The first 8 rows are patterns. Each new row is the sum of 2 different patterns, raised or lowered, with some noise. Before adding, each is slid sideways (what falls off one end comes back at the other) and multiplied by a number that may be negative. Names go in the order of the patterns.
Known rows, each followed by the names of its patterns:
[ 1.02  0.59  0.25 -1.85  1.38  0.88 -0.53  0.45  1.84  2.44  1.15  1.23
  1.43  2.05  2.30 -1.49  0.14 -0.63 -1.27  0.60 -2.50  1.29 -1.97  0.36
 -2.55  0.13 -2.60  2.44 -1.21 -0.26  1.89 -0.57 -1.55  2.32  2.10  2.42
 -1.63  2.41 -1.75] -> K576
[ 2.11 -1.27 -0.26 -1.90 -2.35  2.01  0.56 -2.00  2.37 -0.59  0.50  1.93
 -0.80 -0.54 -1.56 -2.20 -2.55 -2.32 -0.77  1.68 -1.31 -1.06  2.37 -0.34
 -2.44  1.58 -1.74 -1.28  1.82  0.58 -2.30 -1.76 -0.06 -0.87  0.93  0.08
 -2.08 -1.02  1.09] -> K169
[ 1.54  0.99  1.83  1.41 -2.62  1.12  2.23  1.13 -1.19 -2.23 -2.31  1.69
 -1.94  0.43  2.11 -1.01  0.20 -0.22  0.43 -2.33 -2.44 -2.26  1.96  1.75
 -1.03 -0.19 -2.48  0.29  2.58 -2.38  0.30  2.04  2.62  1.32  1.77 -0.78
 -1.31 -0.79 -2.19] -> K761
[ 0.81  1.30  0.20  0.53 -0.30 -1.88  2.15 -2.58  0.10 -2.18  0.14 -1.41
  1.72  1.03  2.22 -1.75  1.12 -2.26 -0.10 -0.88  1.73 -0.89  0.42 -1.86
 -0.80 -0.27  1.95 -1.83  1.80 -0.65  2.12 -1.69 -2.61 -1.15 -0.53  0.14
  2.50 -0.24  2.56] -> K670
[ 1.78 -1.34  0.17  2.44 -1.25  1.63 -2.50 -1.38 -2.13 -0.18 -1.52 -0.50
  0.15 -2.45 -0.07  0.35 -2.19 -2.01 -1.75 -2.46  2.62  0.06  0.71  2.43
 -1.70  0.32 -2.32 -1.92 -0.44  0.41  2.60  1.35  0.82  1.69  0.30  2.53
 -0.93 -0.76 -1.44] -> K870
[-1.54  2.35  1.31  1.51 -0.95  2.07 -0.94 -2.40  1.14 -0.44  1.70  0.46
  1.78  0.92  2.29  0.75 -1.90 -2.00  0.63  2.14 -0.58 -0.94 -0.23  2.59
 -0.99  0.29 -1.42 -2.03 -2.44 -0.10  1.19  1.48  0.18  0.02  1.70  1.94
  1.31 -0.58  1.20] -> K520
[ 2.08  0.19 -0.38  1.37  0.83 -0.95  2.59  0.78 -1.47 -0.80  0.51 -0.66
  0.96  0.31 -0.54  1.01 -2.30 -1.46 -1.27 -1.25 -1.57  0.89 -2.31  2.33
  0.89  2.44  2.22  1.31 -1.23  0.38 -2.60  1.12 -0.98  1.03 -0.15 -0.96
 -0.02 -1.07 -1.01] -> K738
[-2.62  1.75 -2.49  1.11 -0.21 -1.17  0.61  1.71 -1.16 -0.89  2.05 -0.89
 -1.69 -1.17 -1.84 -0.21 -2.06 -0.32 -0.04  1.48  0.95  1.41  1.47  0.55
 -2.07  1.25  2.56  0.99 -0.35 -1.25  0.07 -1.13 -1.96 -0.92  0.32  2.12
  2.46  2.10 -0.42] -> K133

New rows, each followed by the names of its patterns:
[-0.06 -1.00 -3.58  0.05  3.02  0.07  1.46  1.31 -0.09  1.61  2.94  0.91
  0.43 -0.68  1.32  1.24  2.81 -0.07  0.76 -2.39 -1.16  1.27  1.05  3.10
 -1.01  1.24  1.91  0.62  1.32 -1.72 -2.93  1.06  2.40  0.37  0.43  1.19
  3.87 -0.39 -1.34] -> K169 K520
[-1.17  2.04  0.90 -2.58  0.48  1.85  0.44  0.40 -1.68 -0.14  3.40  0.22
  2.39  3.11 -0.40  0.87  0.16  0.32  2.14  0.02  2.83  3.10  1.82  4.24
  1.37  2.03  1.60  0.22 -1.46  1.11 -0.90  0.22  3.65  0.34  3.17  0.23
 -1.44 -1.53 -0.25] -> K761 K870
[-2.62 -1.16  0.11  3.17  0.13  0.75  4.69  0.09  1.24  2.54  1.49  0.98
  4.33  0.78 -1.05 -1.25  2.75  0.19  3.63  2.16  0.49 -0.29  2.85  3.25
  1.62  1.82 -0.27 -1.89  4.30  0.98  0.34  2.44  2.30  3.69  3.70  1.03
  1.03 -1.50  0.04] -> K169 K670
[-0.66 -0.56 -2.02 -0.15 -2.32  2.02 -0.13  1.73 -0.29  1.12 -0.47  1.28
  0.20 -3.20 -2.79  1.07 -4.31 -0.22 -1.05 -2.83 -1.97  1.41  2.28 -2.85
  2.07 -1.92  0.65  0.48  1.20 -3.36 -4.21 -1.35  0.83 -0.56  3.04 -2.98
 -1.04 -0.55 -2.81] -> K169 K670
[-2.51 -1.30  0.21  0.16  0.05  2.73 -2.20 -3.34  1.01 -1.81 -0.18  0.49
 -2.05 -0.70 -1.89 -2.00 -2.86 -1.08 -1.89 -1.54 -0.64  1.24  2.29 -2.30
 -1.40 -2.99 -3.35  2.78 -1.05 -3.26  0.82 -0.44  1.16  2.08 -2.38  0.61
 -2.22 -3.55 -1.54] -> K169 K761
[-0.31 -0.93 -2.30  0.77  1.90 -0.45  3.36 -1.05  1.90  1.02 -0.12 -0.25
 -1.20 -2.71 -1.61 -1.58 -0.70  1.81  0.14  0.23  2.65  0.33 -0.90  2.55
 -0.14 -1.79  1.95  0.30 -2.54 -0.99 -1.34  0.07 -0.08  0.67 -2.89 -1.12
 -0.09  2.91 -1.96] -> K576 K169
[-2.79  1.92 -3.54  0.43 -1.17 -0.46  1.78  2.22 -0.39  0.73  0.48  0.98
 -2.22 -2.33 -1.89 -0.35 -2.09 -1.50 -0.56  0.44  1.32 -0.69  0.22 -1.90
  2.16 -2.05  1.57 -0.45  0.48 -0.01  2.37 -3.28 -0.13 -0.87 -2.98  1.84
  1.53 -1.66  0.10] -> K576 K870
[-4.96 -1.10 -1.25  0.35  2.20  0.97  1.96 -0.18 -2.11 -0.15  0.16 -3.92
 -2.62  2.02 -4.11  0.38 -1.37 -3.39 -2.75  1.90  1.07 -0.29 -1.21 -1.83
 -2.95  0.04 -0.85 -1.84 -3.88 -0.04 -2.08 -0.41  0.60 -2.03 -2.76  1.11
 -3.94  0.02 -2.79] -> K169 K670
[-3.68 -3.07 -4.19  0.18 -3.82 -1.49 -3.14 -1.70 -4.81 -0.48 -0.05 -0.43
 -4.06 -2.43 -4.12 -3.15 -4.73 -2.12 -3.06 -0.84 -2.32 -1.91 -3.20 -2.66
 -2.17 -2.70 -2.21 -1.09 -4.37 -3.93 -1.95 -3.71 -2.81  0.48 -2.92 -1.77
 -2.94 -2.87 -1.99] -> K670 K133
[-1.13 -0.27 -0.82 -0.60 -0.50 -0.39  1.43  1.70  0.14  1.98 -3.26 -1.56
 -2.89 -3.84 -0.64 -3.00  0.49  1.82 -1.74 -3.54 -4.32 -2.04 -1.13 -2.97
 -0.80 -2.31  0.23 -1.02 -1.80 -4.53 -2.18 -1.02 -1.45 -1.84 -1.18 -0.01
 -0.08  0.70 -1.85] -> K870 K133
[-0.77  1.65 -0.03  1.20 -0.18  2.68 -1.85 -1.65  0.93  1.19  0.68  2.65
  0.00  2.48  1.73  0.97  2.14  1.91  1.36  0.35  3.21 -1.49  2.37 -2.44
  0.46 -1.54  1.01  0.74  3.00 -0.55  3.30 -1.24  1.17 -0.47  2.34  0.65
  1.82  0.30  0.50] -> K670 K738
[-3.90 -0.02 -4.59 -2.67  1.29  0.28 -0.13 -3.82 -2.30 -3.52 -3.58 -2.32
 -2.96 -3.69 -1.47 -1.41 -1.33 -3.40  1.49 -0.58  0.15 -1.48 -0.09 -1.75
 -1.44 -5.10 -0.68 -3.87 -1.75 -2.86 -4.03 -1.99 -3.33 -1.89 -2.80 -1.59
 -4.20 -1.70 -2.32] -> K576 K670
[-0.93  0.38  2.61  3.84  3.50  3.40  2.71  4.48  2.95  0.20  3.99  0.52
  4.05  3.41  4.53  2.41  5.09  0.22 -1.09  3.63  2.19  4.99  2.24  2.53
  3.76  4.08  0.98 -0.95 -0.67  1.55  4.57  2.31  1.20  3.02  3.38  0.53
  1.54 -0.23  1.84] -> K761 K520
[ 0.21 -4.28 -0.92 -1.22 -1.82 -1.85  0.54 -4.26 -4.22 -2.45 -1.03 -0.60
 -2.03 -3.61 -2.40  0.68 -3.91  0.41 -1.96 -2.82 -2.89 -1.10 -1.59  1.00
 -4.00 -2.77 -2.40 -2.62 -1.72 -1.74 -1.01 -1.09 -1.20  0.11 -2.11 -2.43
  0.70 -2.77 -2.97] -> K520 K738
[-2.73 -0.64 -0.71 -2.11 -0.41  0.65 -0.35 -1.52  1.04  0.24  2.57  1.25
 -2.23  0.78  0.17 -1.29 -1.86 -1.58 -2.67 -1.06 -3.61 -0.17 -3.17 -4.26
 -3.21  0.49 -1.83  0.81  1.06  3.35  1.75 -0.02 -3.86 -2.54 -5.17  0.77
  0.59 -1.52  1.19] -> K738 K133
[ 2.07  1.23  4.06  2.47  4.42  1.97 -0.13 -0.97 -1.45 -0.54  5.17  0.64
  1.92 -0.12  3.67  2.92  4.24  1.40  3.50  2.10  1.21  1.31  1.54  2.33
  0.18  3.22  4.73  1.72 -0.34  2.18  3.27  1.66  4.77  0.74 -0.46  3.88
  1.06  2.20  1.01] -> K761 K738
[ 2.62  2.09  1.87  5.07  2.19  6.60  1.00  2.37  0.21  3.91  2.16  2.59
  5.90  2.20  2.45  0.20  1.72 -0.28  1.82  1.80  0.08  1.86  1.59  3.33
  2.07  1.13 -0.01  0.93  0.86  3.96  4.80  4.59  5.35  2.07  3.99 -0.18
  2.64 -0.09  2.35] -> K870 K738
[ 0.51 -1.48  2.22  0.02  1.26  1.32  2.19 -1.23  1.93 -2.93  0.46 -1.23
  1.97 -0.79  0.49  1.98 -0.94  0.21  1.14  0.99 -1.20  1.04 -0.19 -0.87
  3.66  2.32 -0.96 -1.14  1.36  0.46  0.93 -0.59  1.03  1.22 -0.55  0.60
  1.03 -0.01 -1.53] -> K520 K738
[-3.32 -1.42 -2.19 -1.83 -0.39 -0.08 -1.30 -2.00 -0.76  0.25 -2.41  0.05
 -3.65  2.01 -1.45  1.24 -2.67  1.00  0.87 -0.81  1.22 -1.53 -3.22  0.79
 -1.28 -0.50 -0.02 -3.55 -1.88 -1.81 -1.79 -1.71  0.40  0.58  1.75 -0.84
 -0.81 -4.56 -3.04] -> K670 K870
[ 1.62 -1.05  1.82  2.67  2.61 -0.33  1.95  0.31  2.28 -0.39 -0.60 -1.72
 -1.90  0.81  1.83 -2.13  4.84 -0.41  0.38  3.11  0.50 -1.79  4.38  1.99
 -2.66  1.31  2.91  0.76  3.05  1.03  2.36  1.74 -1.42 -1.63 -1.48 -1.68
 -2.55  0.64  0.40] -> K738 K133
[-0.46  1.66  1.86 -2.21 -0.50 -1.23  0.49 -1.70 -0.77 -1.19  1.46 -0.98
 -1.30 -1.26 -1.28 -3.37 -1.10 -0.22 -0.27  1.48 -0.14  1.81  2.86  0.36
 -0.48 -0.70 -2.43  1.42  1.27  3.01  0.22  2.07  0.39 -1.37  2.70 -1.13
  0.78 -0.80  2.57] -> K870 K520
[-3.17 -2.49 -2.25 -2.08 -2.53 -3.01 -3.48 -0.09 -0.32 -3.14 -0.44 -2.87
 -2.83 -0.97 -3.33 -2.18 -0.35 -0.63 -1.23 -0.76 -3.89 -3.70 -2.98 -3.71
 -1.84 -1.06 -1.97 -0.02 -2.73 -0.05  0.57 -0.60 -3.02 -3.12 -4.09 -0.47
 -3.69 -1.81 -0.59] -> K761 K738
[ 0.14  0.74 -2.17  1.69 -3.21  1.82 -0.81  2.01 -2.03  1.75 -4.19 -1.51
 -0.17 -2.98  0.35  0.46 -2.74 -2.48 -2.61  0.86 -4.54 -0.62 -1.75 -0.57
 -1.97 -0.01 -2.69 -1.03 -1.31 -1.14 -3.63 -4.95 -3.67 -2.48 -2.11 -2.45
 -3.46 -0.16 -0.78] -> K576 K520
[-1.73 -2.59 -1.10  0.68 -2.07  1.56  0.03 -2.90 -0.26 -1.62 -0.87 -0.70
  0.24 -1.73  1.72 -5.09 -1.86 -2.30 -3.25 -2.13  0.27 -4.69 -0.08 -1.13
  2.18 -0.11  1.24 -2.98 -0.80 -3.77  1.24 -2.63 -0.79 -1.41 -2.07 -2.28
 -3.91 -2.87 -0.43] -> K576 K738
[-0.49 -0.57  1.24  0.68  1.57  0.69 -0.83  3.70 -0.40  1.04  1.90  0.19
  2.30  1.55  1.42  3.21  4.46  3.63  5.34  0.96  1.97  2.32 -1.59  3.25
  2.10  1.11  0.53 -1.12  3.30 -0.78  2.43  2.59  1.36  1.41  4.20  1.39
  0.47  4.26  1.83] -> K576 K738
[-2.63 -2.09 -0.71 -0.76 -2.75  0.00 -1.01  1.40  0.10 -1.50 -2.44 -0.93
 -0.76 -3.32 -0.06 -1.64  0.06  0.77 -3.02 -1.09 -1.18 -0.09 -2.09 -1.88
 -1.50 -1.53 -3.28  0.10 -1.23 -2.11 -1.99 -2.76 -0.67 -3.01 -2.21 -1.84
  1.50  1.12 -1.91] -> K169 K761
[ 1.91 -1.64 -2.75 -2.43 -2.19 -0.85 -0.33 -0.35 -0.93 -3.40 -0.52 -2.75
 -0.91  1.04 -0.65 -2.75  0.89 -1.98 -1.64 -0.77  0.40 -0.46 -0.79 -0.58
 -1.58 -2.31 -0.82 -3.47 -0.68 -4.09 -2.67 -2.66 -2.39 -1.02 -1.87 -1.15
  0.77  1.12  0.72] -> K670 K738
[-0.93 -0.63  0.79 -4.02 -0.94  0.31 -2.65 -1.78 -0.94 -3.81 -2.63 -0.74
 -1.11  0.72  0.35  1.31 -0.56 -1.68 -0.41 -1.94 -4.80 -1.10  1.14 -3.15
 -1.11 -0.84 -1.84 -2.48 -0.07 -1.15 -2.79 -2.31 -2.58 -0.80  0.74 -0.76
 -2.78 -2.47  0.71] -> K169 K520
[ 2.98  1.94 -2.20  3.87 -1.40 -0.87  0.97  1.02 -0.63 -0.78 -0.41  4.20
  0.73  4.65  0.58 -1.52  1.58  3.91 -2.71  0.17  3.47 -1.08  0.52 -0.33
 -1.90 -0.93  1.53  0.14 -1.22  3.06 -0.35  1.11  3.61  0.96  2.24 -2.11
  3.85  0.47  5.09] -> K576 K169
[-1.14 -3.65 -0.42 -0.80 -1.49 -2.13 -1.04 -1.89 -0.49 -0.74 -4.09 -1.65
 -4.21 -4.55 -2.95 -4.87 -2.41 -3.38 -3.66 -2.79 -1.87 -3.08  0.83 -2.39
 -3.46 -0.86 -4.22 -2.78 -1.30  0.02 -0.73 -4.11 -1.00 -4.67 -2.80 -0.89
 -2.48 -4.06 -0.22] -> K576 K738
[ 0.85  2.84  1.72  2.69  1.52  1.26  1.49 -1.10  1.74 -1.20  0.65 -0.88
  1.69 -1.07  3.66  2.63  4.34  1.53  2.54 -0.69  1.94 -0.62  3.56  0.46
  2.21  0.01  0.18  1.44  2.05 -0.73  3.90  1.20  2.51  0.71  0.28 -0.03
  2.28  1.71  2.29] -> K670 K738
[ 2.08  0.73  2.63  3.84  3.52  2.43  1.64  0.79  2.12  1.16  2.23  1.88
  1.42  2.71  1.05  3.20  0.89 -0.32  0.02  4.28  3.47  1.01  2.05 -0.04
  1.91  4.17  0.46  1.57  2.03  3.45  2.30  3.95  2.31  0.21  0.84  1.57
  1.28  2.62  2.77] -> K169 K761
[ 2.07 -0.29  1.22 -0.56  0.59  1.83 -0.27 -2.29 -2.00  2.17 -0.30  0.94
  1.86 -0.87 -1.46  1.70 -3.56 -1.04 -2.65 -2.54  1.25  1.31  0.85  1.73
  2.88  3.54  1.04 -2.02  1.49 -0.25 -1.16  0.82  2.73 -2.52  2.29 -0.06
 -3.56 -0.07  1.84] -> K169 K520
[ 3.00  1.90  5.32 -0.65  1.19  3.27  1.46  0.63 -1.65  2.91 -0.52  3.49
  0.02  0.62 -0.90  4.99  3.06  0.41  3.81 -0.26 -1.62  6.20  4.65  2.49
  2.50  3.89  0.80  4.84  2.11  2.10 -0.80  1.30  0.90 -0.48  1.92  5.33
  3.27  2.39  5.06] -> K576 K169
[ 0.20 -2.26  0.29 -1.83  0.59  1.08  1.56 -2.33 -1.56 -1.38 -0.57 -0.12
  1.76 -2.49 -0.73 -0.54 -2.69 -0.27  0.51 -2.96  0.54 -0.75  1.71 -0.28
 -0.77 -0.26 -0.62 -1.75  1.65 -0.23 -0.57  0.27  1.60 -1.38  0.65 -0.31
 -2.65  0.60 -1.42] -> K169 K670
[-0.43  1.11 -2.83  0.50 -0.82 -2.86 -1.38 -0.52  1.21 -0.50 -0.18 -1.13
 -0.62 -0.19  0.58 -3.23 -3.26 -1.55 -2.22 -0.65  0.84 -2.78 -0.72 -0.90
 -2.55 -1.63 -1.57 -2.31 -0.65 -0.54 -0.02 -0.74  0.89  0.60 -1.61 -3.10
  0.17 -1.73 -3.43] -> K169 K738
[ 1.43 -1.84  0.86 -1.33  1.97 -0.83  0.27  1.70  1.07 -0.35  0.95 -0.26
  0.56  1.24  0.26 -2.00 -1.71  3.08  0.72  2.17  3.51 -1.40  1.15  0.58
  1.45 -0.19  1.54  1.78  0.19  3.35  2.98 -0.15  4.67  0.13  1.22  1.61
  1.99  0.13  0.31] -> K169 K870
[-0.52  3.40  5.89  2.31  5.43  0.38  2.63  0.84  1.94 -0.39  0.74  1.39
 -1.40  1.75  4.75 -1.25 -1.81 -0.29  0.34  5.94  2.05  3.66  6.36  1.65
  2.36 -1.71 -1.72 -0.15  2.80  6.60  2.01  4.77  2.53  2.54  5.76  1.09
  0.02  2.06  4.89] -> K870 K133
[ 4.53 -0.05  0.61  5.18  2.11  3.02  2.08  3.73  2.03  2.42  2.13  0.66
  1.73  4.25  5.40  1.27 -0.72  2.83  2.58  2.05  2.35 -0.36  0.60  1.31
  1.29  2.56  4.80  1.94  0.96  2.97  2.42  3.33 -0.05  2.98  0.80  5.25
  4.08  4.54  2.20] -> K520 K133
[-2.70  0.67  2.44 -2.43 -0.15 -1.45  0.29  0.21 -2.37 -1.55  0.04  0.76
 -1.14  1.33  0.66 -0.87 -0.13 -0.94  0.58 -1.71 -1.63 -2.76 -1.03 -2.55
 -0.87 -2.42 -0.02 -2.85 -2.00 -2.67  0.33  1.43 -1.51  0.48 -0.61 -0.54
 -1.84 -2.71 -3.99] -> K520 K133
[ 0.79  1.10  0.09  2.09  3.96  1.63  2.77  1.29  2.34  0.84  0.69  1.22
  0.34  3.89  1.46  2.90 -0.15 -0.23  1.57  1.09  2.54  2.25 -0.20  2.47
  0.80  0.90  0.42  3.16  0.21  0.48 -0.07 -0.33  1.04  1.20  0.25  2.45
  2.18  3.15  1.32] -> K670 K133
[-2.67 -1.70 -1.24  0.32 -3.95 -4.13 -0.05 -3.81 -4.23 -2.91 -5.54 -4.18
 -0.64 -0.74 -2.09  0.04 -4.50 -3.46 -2.91 -4.07  1.86 -1.87 -2.72 -1.77
  0.15 -1.38  1.53 -5.50 -1.54 -4.83 -5.65 -2.65 -1.27 -2.66 -0.17 -1.47
  0.68 -1.75 -3.57] -> K761 K738
[ 2.87 -0.34  3.39  2.53  2.16  1.03  1.68  1.28  2.57  2.70  0.52  4.95
  3.68  2.68  4.66  3.72  0.97  0.98  3.84  1.48  2.58  3.75  3.21  4.45
  1.72 -1.59  0.50  0.42 -0.72  4.03 -0.28  5.96  4.40  4.62  3.63  1.64
 -0.02  1.73 -1.70] -> K870 K738
[-5.12 -2.02 -2.78 -0.68 -2.99 -0.39 -5.82 -1.58 -2.60 -1.99 -3.96 -1.47
 -0.52  1.14 -4.48 -1.10 -2.57 -2.40 -3.60 -2.96 -5.40 -0.85 -3.11 -3.08
 -2.15  0.58  0.24 -0.18 -0.66 -0.80 -2.23  0.28 -1.69 -1.36 -2.85 -4.30
 -1.70 -5.27 -2.87] -> K576 K133
[-3.62 -1.36 -2.65 -0.84 -2.59 -3.60 -3.31 -4.26 -0.63 -1.89 -4.00 -4.52
  1.23 -3.60 -4.70  1.09 -4.89 -2.13 -3.35 -2.91 -6.12 -3.90 -4.58 -4.03
 -1.68 -4.48 -4.27 -3.10 -3.50 -2.90 -5.13 -4.74 -1.46 -4.32 -0.52 -0.01
 -5.54 -0.12 -5.03] -> K169 K870
[-1.52 -0.16 -1.22 -3.60 -1.14  1.72 -0.75 -2.58 -1.49 -4.17  2.50  1.82
 -0.92  2.39  0.20  2.18 -0.50 -0.53 -0.70 -0.32  2.02 -0.07  2.03  2.72
  1.77  4.07 -2.54  0.08  0.08  2.66 -2.09 -1.16  0.71  0.25  0.35 -1.78
  0.28 -2.72  0.00] -> K761 K870
